There are 10 hidden switches. A switch that is on adds its own fixed numbers to the row, and there is some noise. The rows also spread widely along 11 directions, which tell nothing about the answers.
(in the rows, 128 means zero)
Some rows, each with its switches (1 for on, 0 for off) after it:
[131 117  85 156 156  87  89 140 143 161 113 140 119 136 104 150 140 111
  81 112 141 104 158 126 109 135 142 151 182  90  83]  1 1 0 0 1 0 1 0 0 1
[128 198 100 174 169  97  45 119 132 126 158 148 167  76 103  80 161  74
 152 102 175  73 118 135 141 184 113 164 170 175 157]  1 1 0 1 0 1 0 1 0 0
[104 120 111 175 169 104 105 143 122 161 139 136 102 151 142 160 181 111
  67 132 150  95 170 118 104 150 191 166 156  88  85]  1 1 1 0 0 1 0 1 0 1
[126 132  83 149 160 124  75 111 147 135 116 146 136 142 109 110 130 102
 111 112 163 107 141 119 121 139 115 148 185  96 101]  0 1 0 1 0 1 0 1 0 1
[139 177 135 204 153  70 108 125 125 101 134 125 136 123 104  46 139  90
 128 108 180  88 142 103  98 182 120 168 216 147  91]  1 0 0 0 0 1 0 1 0 1
[125 108 124 153 142 164 123 155 128 124 140 131 148 146 177  63 130 109
 118 138 172  64 149  95 107 127  80 143 171 119 111]  0 1 0 0 1 1 1 1 0 1
[122 133  95 156 155 115  79 140 122 126 145 164 135 137 132 101 121 147
 110 112 168 110 159 110 118 119 143 143 153 108 123]  1 0 0 0 0 1 0 0 1 1
[133 112  72 174 139 117  66 186 149 159 135 180 125 140 149 123 130 125
 114 111 171  53 156 150 137 107 115 144 138  97 118]  1 1 1 1 1 0 0 1 0 1
[134 122  86 220 156 109 123 152 115 135 114 111 131 100 115 117 172  95
 100 161 144  35 157 125 142 111 110 176 149 119 129]  0 1 1 0 0 1 0 0 1 0
[133 131 120 152 147 137 159 108 123 114 131 131 147 128  77 165 147  88
 122 178 138 140 158  80 109 118 128  90 204  84 125]  1 0 0 0 0 1 0 0 0 0
[115 127 169 109 113 144 139 169 150 136 138 142 163 160 158 106 132  87
 132 123 183 124 131 109  75 164 124 113 161 135  99]  1 0 0 0 0 1 0 0 0 1
[136  92  63 205 143  97 122 156 114 151 103 127  79 138 115 129 154 123
  70 134 144  56 167 121 133  95 131 174 169  75  85]  1 1 0 0 0 1 0 1 1 1
[117 120 112 171 145 131 106 155 142 131 112 120 131 122 138  82 141 100
  85 116 150  67 148 121 117 154 153 144 156 135 104]  0 0 1 0 0 1 0 1 0 1
[116  68 124 142 116 162 126 171 126 133 122 125  87 177 195 103 132  97
  48  94 140  68 160 116 127 145 197 113 142 116  94]  0 1 1 1 0 0 1 0 0 1
[113 136  91 155 161 109  58 134 133 168 138 133 116 111 131 123 164  95
  72  78 138  70 144 143 133 183 191 151 164 135 111]  1 1 1 1 0 1 1 1 0 0
[125 157  74  99 150 152  76 132 115 110 197 181 120 121 145 118 127 115
 108  63 149 111 153 128 139 162 174  91 163 148 172]  0 1 1 1 0 0 0 0 1 1
[112 118 129 150 139 132  95 142 132 136 122 135 145 123 123 123 134  80
  99 124 137 105 132 116 136 150 175 107 160 142 126]  1 0 0 0 0 0 1 0 0 0
[107 131  97 160 156  89  81 183 149 166 109 110  99  96 154 100 170 133
  41  90 140  66 158 138  96 178 192 186 107 148  99]  0 1 0 0 0 1 0 1 0 1
[125 149 132 178 153  66  90 181 138 149 147 131 155 126 160  82 150 124
 113 129 185  79 160 115  70 153 112 195 152 153 100]  1 1 0 0 0 0 1 1 1 1
[110 140 102 133 170 123  68 119 117 146 155 157 148 113 108 150 154 108
  89 105 142 126 148 123 128 156 196 125 166 130 136]  1 0 0 0 0 1 1 0 1 1
[118 138  79 105 161 110  56 145 170 172 125 141 158 113 130 127 144 123
 118  92 168 103 129 145  94 159  87 184 131 118 105]  1 1 0 1 0 1 0 0 0 1
[121 136  69 208 169 111  49 163 113 147 140 171 108 111 128 121 168 119
 112 126 169  53 137 146 162 109 131 180 120 116 138]  1 1 0 0 0 1 0 1 0 1
[150 110 125 225  99 119 137 158 124 121 106 160 114 183  93 124 130  38
 119 138 181  78 150 130 145 123 173  85 236  93  87]  1 1 1 0 0 1 0 1 0 1
[153 123  69  90 104 115  81 192 179 158 125 193 121 157 123 102  69 122
 138  53 177 113 123 160 101 123  76  92 194 117  96]  1 1 0 0 0 0 1 1 0 1
[133 110  87 155 127 118 114 135 127 141 107 146 114 152  99 126 132  87
 118  99 158  82 117 136 148 124 107 147 190  99  87]  1 0 0 0 0 1 0 0 1 1
[138 126 106 102 107 137 117 171 169 144 133 169 176 130 115 135  99 113
 147 131 166 124 143 124  96 108  91  72 172 117 134]  1 0 0 1 0 0 0 1 1 0
[ 96 147 103 103 168 169  45 115 135 128 161 153 174  74 116 147 158  77
  94 111 125 126 132 118 152 180 215  85 128 165 182]  1 0 0 1 0 0 0 0 0 1

New rows. What belongs after each?
[102 107 122 105 149 166  83 137 145 139 134 141 173 142 172  92 127 122
 122 118 174 101 128 113 110 139 100 157 123 123 118]  0 0 0 1 0 1 0 0 1 1
[118 129 135 190 145  93  97 164 127 150 126 136 161 135 136 108 164  94
 127 140 180  71 134 132 112 138 108 193 144 135 102]  1 0 0 0 0 1 1 0 1 1
[100 111 110 178 187 139  91 103 107 136 138 116 144 124 146 128 181 110
  70 142 138  67 166 105 142 148 169 184 139 104 115]  0 0 1 1 1 1 0 0 1 1
[ 97 112 158 113 126 138  98 157 136 133 143 139 139 177 202  94 128 111
  83  91 173 112 147 107  92 175 196 135 126 142 101]  0 1 0 1 0 0 0 0 1 1
[ 92 111 115  64 145 182  88 160 128 158 174 176 143 141 190 152 149 139
 102  98 153 120 143 122 111 138 160 117  96 120 145]  1 0 0 1 0 1 0 0 1 1
[104 100 138 187 159 110 104 119 136 162  88  99 168 138 121 116 161  86
  88 153 143  72 136 113 121 144 132 178 177 109  73]  0 0 0 0 1 1 1 1 1 0
[106  90 136 140 133 153 115 138 141 144 100 114 145 142 143 129 148  76
  96 136 134  94 123 112 134 137 143 125 143 122 107]  0 0 0 1 0 0 1 0 0 0
[131 140  78 177 160  88  80 145 141 145 108 139 116  98 100 137 151 129
  74 117 136  99 175 126 116 133 179 145 134 108 132]  0 1 0 1 0 1 0 0 0 0
[114 128  91 158 185 132  61 139 125 148 165 147 139 124 164 111 155 137
  89 127 161  84 175 111 106 137 145 168 145 108 126]  1 1 1 1 0 1 1 1 0 1
[127 112 113 185 126 114 106 164 126 132 114 145 131 136 132 111 143  92
  98 131 155  74 150 128 134 123 152 132 162 130 113]  0 0 0 1 0 0 1 1 1 1
[133 185  67 124 179 111  46 138 125 107 203 162 138 104 170  20 106 155
 132  52 173  74 142 123 108 171  84 171 178 184 150]  0 1 1 0 0 0 1 1 1 1
[101 108 114 149 151 101  56 134 137 156 118 155 135 172 140 127 126 117
 103  98 171 111 122 132 126 135 151 178 139 104  78]  1 0 0 0 0 0 0 0 1 1
[120 105  79 142 166 118  90 117 133 152 133 128 137 117 123 134 129 137
  57 114 112  91 186 104 121 137 177 119 188  94 108]  1 0 1 1 1 0 1 1 1 0
[105 125 127 132 143 145  85 153 131 140 143 164 132 146 178  99 135 133
 116  93 163  80 133 124 130 139 135 144 113 123 126]  0 0 0 1 1 1 0 0 0 0
[128  95  68 115 119 146  80 158 162 185 104 162 158 118  85 168 116  88
 102 117 140 110 140 154 137 110 145  70 182 102 126]  1 1 0 0 0 1 1 1 1 0
[107 138 117 118 171 147  94 138 142 138 148 147 169 117 144 124 147 135
 116 135 154 115 150 108  97 143 110 143 133 115 133]  0 0 0 0 1 1 0 0 0 1
[115 122 135 126 118 141 103 173 155 143 124 131 148 117 154  84 138  94
  93 101 162  87 146 120 101 176 170 114 144 151 114]  1 0 0 1 0 1 0 1 0 1
[138 160 184 169 103  67 140 210 119 123 177 189 128 190 182  73 117 126
 132  91 204 104 173 111  62 154 162 112 190 149  97]  1 0 0 0 1 0 1 1 1 1
[124 165  57 115 172 155  10 115 130 122 191 225 149 127 108 122  97 123
 136  67 173 141 145 144 156 140 175  81 176 120 175]  1 1 1 0 0 1 0 0 0 1
[129 156 105 142 157 106 113 133 130 137 154 122 151  99 125  90 144 124
  99 114 148  88 170  98  96 165 134 137 191 132 125]  1 1 0 0 1 1 0 1 1 0
[124 138  78  98 157 121  78 161 172 177 129 137 185  81 108 142 138 127
 115 121 146 110 142 142  88 136  86 138 136 138 143]  0 1 0 0 0 1 1 0 1 0
[115 153  99 152 179  98 105 137 119 140 148 116  94 102 149 101 167 142
  70 101 130  87 162 104  92 166 156 172 151 137 119]  0 1 0 0 0 1 1 1 0 0
[ 93 110 143 132 158 145 145 131 104 144 151 101 109 148 192 120 181 116
  63 125 135  74 156  88 104 164 167 163 143 117  99]  0 1 0 0 1 1 0 1 1 0
[ 79  78 116 128 155 158  89 156 138 187 127  96 146 125 193 124 171 114
  55 133 137  56 143 120 114 157 169 179 104 124  99]  1 1 1 0 0 1 0 1 1 0
[121 122 120 215 165  88  89 135 135 166 102  98 158 110 113 120 181  68
  89 144 149  39 144 132 132 163 138 191 171 123  91]  1 1 1 0 1 1 1 0 0 0
[108 109 127 124 137 120  89 131 150 150 113 135 146 180 140 118 123  84
 112 101 173 115 112 131 109 157 125 159 167 114  73]  0 1 0 0 0 0 0 0 1 1
[133 138 102 104 157 149 169 111 122 113 154 127 108 130 117 126 133 132
 105 131 123 134 160  73  84 129 101  95 215  99 117]  0 0 0 0 0 1 1 1 0 0
[113 139 115 157 154 115  92 132 122 138 137 142 144 124 123 145 173  93
  89 124 160 107 160 123 116 157 184 147 146 124 129]  0 1 0 1 0 1 0 0 1 1
[147 146 150 188 126  67 167 203 134 135 144 148 117 177 176  95 158 121
 147 143 198  64 159 113  54 122  29 193 169 110  76]  0 1 0 1 1 0 1 1 0 1
[113  85 117 174 142 149  81 149 127 139 117 160 165 153 131 125 122 109
 101 154 167 104 158 115 138  94 163 118 151  97 118]  1 0 0 0 0 1 1 0 1 1
[112 103  99 132 161 164  76 119 132 144 145 167 169 170 137 143 122 106
 122 140 174 120 149 123 124 106 119 128 175  84 113]  0 1 1 0 0 1 1 0 1 1
[115 164  93 106 170 143  71 139 131 128 197 174 168 106 141 103 127 139
 124 102 167 119 161 116  99 156 141 112 167 146 157]  1 0 1 0 0 1 0 1 1 1
[142  91  85  94 113 166 100 163 154 128 137 170 131 159 156  91  65 144
 116  96 157 116 156 105 115  95 109  65 166  97 131]  1 1 0 1 0 0 1 0 0 0
[114 135 120 137 148 130 132 148 117 138 143  99 125  77 139 134 190  79
  90 125 113  67 129 107 128 172 143 143 135 166 144]  1 0 0 1 0 0 1 0 0 0
[115 116 105 161 132  96  82 183 142 163 121 160 134 130 140 148 156 116
 102 115 162  82 142 146 122 126 149 161 106 122 114]  1 0 0 1 0 0 0 0 1 1
[111 177 142 153 146 110 114 145 108 131 175 167 104 144 144 136 180  82
 133 101 171 104 122 127 119 170 163 134 162 149 132]  0 1 0 0 0 1 0 1 0 0
[109 165 146 145 169 107 133 136 128 142 163 121 179 105 133 132 180 117
 130 171 161 116 157  86  68 152 107 163 158 134 125]  1 0 0 0 0 1 0 1 1 0
[134 150 100 116 125 146 133 148 124 119 157 155  88 137 131 112 143  83
 115  79 152  99 130 123 121 164 136  99 194 133 126]  0 1 0 0 0 1 0 1 0 1
[107 163  95 119 177 130  79 109 120 134 164 142 116 116 137 129 181  99
 115  90 153  95 118 125 129 179 121 180 145 135 133]  0 1 0 1 0 1 0 0 0 1
[ 87 131 126 132 164 144  58 123 110 134 167 171 139 163 165 140 153  95
 118 109 173 120 120 124 141 148 172 150 127 131 134]  0 1 0 0 0 0 0 0 1 1
[128 148  77 150 165 114  90 146 113 130 159 168 108 119 131 104 135 154
 117 102 152  88 147 121 126 112 112 145 160 125 142]  0 0 0 0 0 1 1 1 1 0
[103 112 118 156 161 155 107 104 110 136 128  96 138 111 123 138 178  46
  91 144 121  79 113 100 161 158 154 143 169 135 128]  1 1 0 0 0 0 1 0 0 0
[133 111 115 147 126 151 115 153 129 123 150 187 129 178 149 114 110 117
 125 110 175  97 166 117 127 115 134  94 177  81 113]  1 0 1 1 1 1 0 0 0 1
[108 141 136  96 131 148 136 116 123 132 135  88 130 117 145  96 183  38
 108  68 141  65  86 129 129 224 115 167 171 178 103]  0 0 0 1 0 1 0 0 1 1
[132 138  98 153 147 119 117 152 153 121 112 120 144  94 104  87 133 117
  93 132 146  99 160 107  93 148 125 128 172 133 118]  0 0 0 0 0 1 0 1 0 1
[122 117  77 141 155 145  85 135 127 143 140 160 118 127 133 123 143 128
 105 110 147  79 149 120 139 121 120 138 154  88 119]  1 0 0 1 1 1 0 1 0 1
[107 125 179 113 134 145 143 175 115 150 193 156 157 178 220 109 145 131
 126 137 186 104 166  87  63 139 122 129 153 122 112]  1 1 0 0 1 1 1 1 1 0
[122 146 142 121 148 135 120 171 129 135 174 196 149 159 154 145 135 139
 136 130 177 141 168 111  76 121 126 100 155 106 132]  0 0 0 0 1 1 1 0 0 1
[110 125 103 145 169 123  68 115 110 132 164 158 119 163 169  96 135 130
  90  87 158  91 156 108 125 148 156 159 174 112 106]  0 1 0 1 1 0 1 1 1 1
[134 149  57 167 163 112  93 132 117 126 139 152  76 123 124  94 136 142
 117  88 150  70 129 125 142 118  86 169 164 109 123]  0 1 0 0 0 1 0 1 0 0
[132  97 120 154  96  93 159 215 155 156  95 112  97 138 164 108 136 127
  62 114 142  65 176 120  82 129 157 129 133 125  93]  0 1 0 1 0 0 0 1 1 0
[101 115 148 179 171 101 131 114  93 143 148  91 100 165 183 100 194 101
  62 115 149  59 158  90  96 184 169 219 179 116  54]  1 0 1 1 0 1 1 1 1 1
[ 90 145 148 149 174 160  50 151 103 133 205 200 168 138 195 138 172 122
 122 140 188 112 170 110 127 140 200 130  93 126 177]  1 1 0 1 1 1 0 0 0 1
[138 127 104 139 144  94 148 134 139 135 112 143  95 156 102 142 118 144
  93 114 140 140 166 100  77 117 130 117 199  72  82]  0 0 0 0 0 1 1 0 0 0
[ 93 122 110 102 165 170  67 135 112 137 179 142 142 132 197  86 148 124
 105  92 165  85 127 110 128 157 138 171 115 145 138]  1 1 0 0 0 1 0 0 1 1
[105 135 156 133 135 104  89 163 142 172 141 145 178 139 152 148 176  77
 106 115 182  96 147 138  92 185 173 156 135 135 105]  1 1 0 1 1 1 0 0 1 1
[135 126 117 212 138  68 119 158 110 146 137 158 105 167 119 138 157  96
  97 115 158  67 159 135 124 135 156 152 206 104  75]  1 0 1 0 1 0 1 1 1 1
[112 133 108 147 156 122  65 136 135 145 146 168 153 153 129 130 136 102
 114 106 180 109 144 140 120 150 159 142 163 118 116]  0 1 1 0 0 1 0 0 1 1
[126 123 112 111 123 142 139 189 126 140 162 152 107 155 187 104 139 119
 105  87 169  75 149 131  98 147 122 132 143 134 117]  0 1 1 0 0 1 0 0 1 1
[111 144 132 122 128 162  89 137 119 122 156 169 131 128 140 117 155  62
 109  71 152  88 118 138 160 188 196  90 153 157 150]  0 0 0 1 1 1 0 0 0 1
[116 131 109 125 138 154  84 179 157 135 138 170 161 124 155  89 117 135
 133 126 178 104 140 128 102 123 103 121 122 135 139]  0 0 0 0 0 1 0 1 0 1
[123 120 124 138 151 134 117 191 122 143 179 182 130 156 190 127 134 177
  94 148 171 120 211  87  66 101 154 107 140  88 129]  1 1 0 0 1 1 1 1 0 1
[129 136  94 178 167 116 114 147  84 109 171 119  99 114 185  62 169 131
  88 102 147  24 160 100 136 145 102 199 140 150 138]  0 1 0 1 1 0 1 0 1 1
[132 137 116 175 143 103 122 105 112 111 131 142  95 169 108 101 122  95
 110  87 155 104 138 108 130 155 160 127 222  99  83]  1 0 1 0 0 1 0 0 0 0
[ 98 132 100 121 191 145  68  92 119 136 147 117 129 120 137 114 159 105
  73  99 134 112 137 105 125 177 167 163 160 129 119]  0 1 0 0 0 1 1 0 0 1
[122  91  68 154 138 147  67 146 107 147 138 203 102 164 130 159 126 123
 106  98 159  95 144 145 175  80 155 119 145  75 128]  1 0 0 1 0 1 1 0 1 1
[102 140 118 152 159 104  82 136 141 158 131 130 171 103 106 151 175  78
 103 141 147 110 133 127 115 165 162 151 154 143 118]  1 0 0 0 0 0 0 1 1 1
[117 146 114 134 148 118  83 172 133 126 152 156 122 112 158  83 125 148
  83  84 157 107 167 113  99 160 191 125 126 148 137]  1 0 0 0 0 1 0 0 0 1
[112 141 104 114 173 154  68 121 144 133 141 131 175 101 145  87 142 110
 125 115 158  95 125 115 117 158  87 165 139 146 135]  0 0 0 1 0 1 1 0 0 1
[101 103 133 176 121 137  69 176 151 145  96 130 171 102 143  76 123  99
  71 124 151  73 156 130 137 147 229 100 116 164 138]  0 0 0 0 0 1 0 1 1 0
[131 165  97 166 168  84  90 119 133 145 140 131 131 112 110 117 176  92
 113 102 161  76 142 124 109 178 108 187 189 117  97]  1 1 0 1 1 1 0 1 0 1
[129 156 117 164 133  83  76 181 161 140 127 156 180  94 124 111 129 117
 117 128 172 100 167 136  97 141 152 124 123 156 155]  0 1 0 1 0 0 0 0 1 0
[110 129 131 119 161 149 106 139 113 132 178 150 128 146 194  85 147 140
  97 103 158  92 162  90  97 155 134 145 155 119 113]  1 0 0 1 1 1 1 1 0 1
[132 123 125 162 131 140 107 195 163 137 132 191 193 123 111 148 117 131
 136 194 184 144 190 108  81  81 141  67 143  96 150]  1 0 0 0 0 1 0 1 0 1
[112 152 105  83 161 134  80 140 141 129 179 159 139 118 167 110 122 152
 106  91 152 134 158  98  89 159 147 118 129 136 152]  1 1 0 1 0 0 0 0 0 0
[121 136  99 146 165  93  89 150 145 150 134 160 144 149 132 140 134 157
 110 133 176 130 172 120  75 114 115 172 142  86 102]  0 1 0 0 0 1 0 0 1 1
[102 118 121 157 155 121 105 134 125 150 115  94 126 110 144  99 166 103
  68 111 127  66 136 112 122 166 163 167 153 150 101]  0 0 0 0 0 1 1 1 1 0
[119 142  98 103 142 142  98 133 135 136 147 172 104 143 139 122 126 127
 117  77 148 119 128 125 123 142 138 110 159 114 126]  0 0 0 1 0 1 0 1 0 0
[104 154 129 173 177 110  86 154 116 133 156 143 135 103 163 106 167 144
 103 134 157  91 154 104 110 142 155 174 100 142 144]  1 0 0 0 0 1 0 0 0 0
